All rows are made from the same 9 directions, up to rounding. Whole rows:
[[ 11 -11  18 -24 -30   0  21   1  26  -8 -18  21 -16  11  16 -17  -1  18
   16  -1  -3 -34  -8]
 [ 15  27  -3   8   4  44   4 -10  -3   4  -1   3  -8 -17 -11  13   6 -11
   -3 -12 -11 -13  22]
 [ 14  -4  21  18 -22  15  -1  10  10  -2  -6  13   5 -13   1 -28 -29   7
  -13   2  12  -7   2]
 [  7 -20   7 -11  15  31   5   2  -4 -26  -4 -12  -2  -4   6 -31 -25 -13
  -18  -3  40 -21  16]
 [  0 -33  18 -12 -26   7  -2 -17   7   9 -11   0  -3  -3  24 -11  -5  15
    3  -5 -10 -30  16]
 [-12   8 -22 -11  27  -6   2  -5 -15  -3   7 -15  -5  -7 -22   5   3 -27
    4   4   5  21  10]
 [  2  12   7  21  10  20  -8  15  -4 -14  10 -11  -3  -1 -11 -16  14   7
    2  -2   2  -4  -1]
 [  6  -1   8   5  -3  -3   9  -5   0  -4  -5  -1   9 -28 -27 -37 -35 -22
   -1   8   7  13  16]
 [-13  -4 -13 -11  39   7   4   0  -9 -22  12 -20  -4  23   0   6  30   1
    4   3   2 -18  -3]
 [ -8  21 -17   3  13  -4  19   0   4  11   6  24  -4  -3 -30  10  -3 -10
   -2  22 -20   2  -2]
 [ -8 -12  -3 -14   9 -10  18 -20   2   1  -2   1   4  -1  -9  -7  -3  -6
    8  12 -19 -15  11]
 [ 17  14   0 -31  -3   8  29 -12  15 -15 -15   9 -12  10   6   7  12  -3
   18 -11  -5 -26  -2]
 [-30 -18 -22 -14   4 -13 -14 -12 -15  27   7  -5 -11  -6  -3  22   4 -10
    0   8 -12  15  16]]

The start of a row, then its end:
[  0  22  -9  10  28  15  -6   7 -17 -17  10 -25  -4 -16 -30 -12   7 -24] -> [ 5 -6 12 22 12]
[  2 -11   5  -8  22  36 -12   0 -15 -29   4 -38  -9   4  13 -13  18  -4] -> [  0 -21  25 -18  17]
[  3 -22  19   4  -6   4   5  13  13 -16  -2   9   5  19  18 -25  -7  25] -> [ -9   9  12 -31 -15]
[-15 -12 -25 -24  -5   5 -22   2  -9  24   0   6 -22  17  37  57  12   2] -> [-16 -11  18   7  -3]
[-24 -24 -30 -26  27   2 -10 -21 -22  15   6 -15  -4   5  15  38   1 -20] -> [-18   0  10   3  20]
[  7  13 -11 -40  -7   8  18   2   7 -11 -15   8 -32  -8 -10  -3  -5 -25] -> [16 -9 21  4  7]
[ -6 -22   7  -3 -15   3 -10 -33  -7  25  -3 -11   6 -13  13  11   6   5] -> [  6  -8 -32 -13  29]
[ 17  19   9  22  28   1  14   1   1 -29   7 -12  28  10 -10 -14   8   2] -> [  0   0  -3  -8 -14]
[ 11   2  14  21  -3  16 -15  -7  -6   0   2 -17  14  -3  14   5  12  11] -> [ -2 -17  -9  -6   7]
[-10  -2  -2 -13  -9 -17   6  27  13 -10  -2  16 -23  14  -6 -16   2   8] -> [ 11  12  15   5 -23]
[  7   3  -3   8  11  44 -13  -5 -17  -1   3 -15  -3 -22  -2   0 -15 -20] -> [-21 -13  22   1  29]
[-14  12  -9 -14 -13  16   6  15  10   8   1  21 -44   2 -16   3  24   8] -> [ 19   8 -17 -14   0]
[  4 -11  18 -11 -37 -24  -3  -7  11   6 -13  -4  -4  -5  11 -12   8  13] -> [ 29 -13 -16   4  -1]
[-22 -39   0 -13 -10 -26 -10  -1  -1  12   0   0  -1  10  18  -3  -7  11] -> [-3 11  3  0 -3]
[-22 -17  -6   8  18  30 -10  12 -11  -3  15  -5 -17  -4 -14 -19  -3  -1] -> [-15  17  10 -16  17]
[ 17  39  10  17 -11  -3  -2  12   8  -8   0  -4  -2   1  -9   4  33  13] -> [ 27 -17 -19  12 -18]
[-10   1   0  22   3 -14 -21  14  -8   3  12 -11   7   6   1   4  14  12] -> [  0   0  -2  20 -13]
[ 20   7  17 -21 -15  -3  12   5  13 -30 -16 -11 -11   1   4 -28   8   0] -> [ 29 -20  15  -4  -6]
[ -8  11 -26 -25  26 -10  13  -2  -6  -7   1  -2 -10   4 -15  14   2 -26] -> [ 3  5 12 15 -1]
[ -1  12 -13  -3   5  37  -3   9   1   7   4  17 -22  13  12  33  16   8] -> [-14  -3   4 -22  -2]
[ 31  19  17   8   5  14   4  -8  -1 -26  -7 -24  18  -7   4 -11   5  -7] -> [  8 -27   9   0   3]
[-11 -17   4   6 -26  10 -20  -3  -4  27  -1   5 -11 -17   5   0 -10   5] -> [-6  1 -7  2 18]
[ -5 -18  12  27 -24  -2 -11   4   3  25   1  20  12 -19  -5 -18 -40   7] -> [-23  19  -3   7   7]
[-26 -17  -8  -1  27  20  -7  12 -10 -11  17 -12 -18  16  -5  -9  23  11] -> [ -3  14   2 -24   4]
[ 20   5  14  21  -8   0  -2 -10   2   5  -4   1  29  -4  12   5 -13   6] -> [-12  -8  -6  -1  -2]
[ -8  32 -15  11  17   2  12   7   1   2  12  11 -10  -3 -38   5  19  -5] -> [ 12  15 -27   5  -3]
[-18 -16 -10 -23  -7  -2  15  10  13   8  -2  32 -26  11  -3  -3  -9   6] -> [ -3  25   1 -20  -5]
[  2  21  -7  11   3   7 -15   1 -13   6   5 -14  -3 -16 -12  11   8 -14] -> [  4 -13   1  28   9]
[  8 -16  21  15 -25 -18  -9  -3   5   7  -6  -1  20 -10  10 -19 -21   9] -> [-2 -2 -1 10 -1]
[  3  10 -14   2  16  -4   0 -15 -14   8   1  -9  15 -18 -13  12 -19 -30] -> [-11  -2   5  26  15]
[-16 -25   7   2   7 -32  -3  13   2 -14   7  -9   9  19   4 -24   4  16] -> [  5  15   6   1 -20]
[ 10  -9  11 -15  13  19  20 -15   1 -26  -7 -14   2  -7  -7 -33  -8 -12] -> [  7  -3   6 -27  20]
[ 11  14  -2   3  20  16  16   2   0 -18   1   1   5  -5 -18 -15 -14 -16] -> [-8  5 13 -5  3]
[  7   8   5  17 -12  18  -5 -17  -2  22   0   5   7 -19  -3  12  -3   1] -> [ -5  -4 -27  -6  20]
[-23  -5  -1  19  18 -10 -18  14 -15  -9  19 -29  -3  -6 -28 -28  19   1] -> [14  9 -6 20  3]
[-14  -6   6  -4  15   4  -1  -2  -7 -21   9 -31 -13  -2 -20 -32  34   3] -> [ 32  -1 -18 -12  13]
[ 12   8  13   9  -2  17  -3  15   6 -19   0  -4  -4  10   8 -10  14  15] -> [  3 -10   9 -14 -11]
[ 14   3  13  13 -14  23   7  -4  14   8  -3  23   6  11  19  13   4  25] -> [-11   0 -19 -38  -5]
[  3 -17   6  -8  -4   2  -9  21   4 -16  -3  -1  -5  19  28  -6  -7  11] -> [-13  -6  40  -4 -18]
[ 20  29   4   9  -1  10   1  14   6 -14  -2   2   0   9   6  11  14   7] -> [  3 -16   9   3 -18]
[-12  23 -15   8   2  -3  -5  14   0  12  10  10 -17   5 -16  21  28   7] -> [ 11   6 -20  12 -11]
[ -6   0   7  -5  -6  -9  -2   5  -1 -11   0 -16 -13 -13 -21 -32   9  -5] -> [27 -2 -3 12  7]
[-10   1  -5   4 -10  15   8  13  16  18   4  42 -18  20   7  20   8  27] -> [-12  21 -18 -33 -15]
[ -6 -10  -7 -14  23  44 -10  -1 -17 -15   5 -25 -21  -3   4  -3  11 -12] -> [ -6 -12  23 -18  25]
[ 13   7   5  10  39 -17  16 -13  -4 -31   6 -25  41  18   0  -6  10  -3] -> [  1  -2  -3  -5 -14]
[  6  -3  11  19  -7  24  15 -14  12  16   0  28  12  -3  -1  -1 -13  16] -> [-16  17 -32 -41  10]
[ 25  15  17  30  -4 -21   2  -1   6  -6  -3   1  41   2   6  -2 -13   7] -> [ -7  -6  -2  15 -21]
[ 13  29  -5   5  18   7  19   3   6 -14   2   9   5  11 -10  10  13  -1] -> [  2   2  -7 -10 -13]
[ 14  20 -11 -26   8   4  16 -10   1 -11 -10  -3  -8   1   1  17   7 -20] -> [ 10 -16   9   3   2]
[ -1  -7  -2  -8 -20 -15  -9   4   0  12  -7   5  -4  -8   7   3 -19  -7] -> [-4 -4 16 24 -1]
[-12 -20   0 -19  10  16  11 -14   1  -5   1  -4 -12  10   5  -4  17   8] -> [  8   6 -17 -41  15]
[ -3 -11  14  22 -13 -30   9 -12  11  18   1  18  29  -1  -6 -10 -15  17] -> [ -2  22 -37  -6  -7]
[-14  -9  -1   2 -19  11 -24  11  -7  17   3  -3 -24 -15  -2  -4   1   2] -> [ 2 -3  4 13 14]
[ 19  17  15   4 -10 -11 -12   0  -4 -17  -6 -31   6 -10   2 -11  17  -4] -> [ 26 -31   6  27  -2]
[ -9   7   5  28   3 -10 -20  24  -2  -4  15  -7   3  18   2   2  29  27] -> [  5   2  -8   9 -25]
[-19 -36  13   6 -19 -29 -22   9   0   8   3  -9   3   7  16 -17  -1  22] -> [ 4  6  1  8 -9]
[  2 -10  13 -25 -19 -23  16 -10  12 -11 -14  -6  -8  -5  -7 -30   4  -1] -> [ 35  -3 -12  -5   4]
[ -5 -15   1  -1  -3 -10  -2  -6  -4   6  -2  -2   8 -11  -3 -11 -21  -9] -> [-7  6  6  9  9]
[-17   7  -4  27  17  25 -11  19  -9  -2  20  -2 -13  -5 -28 -16  12   6] -> [-5 16 -8 -5  6]
[ -1 -19   4 -17  -1 -34  12 -15   3  -6  -8  -7  16   1   3 -14 -14  -8] -> [ 9  4  1  6 -2]
[  8 -21  13 -20 -23  -8  -2  -3   6  -5 -15  -4  -2  -3  22 -14 -17  -1] -> [  3 -12  22   1   3]
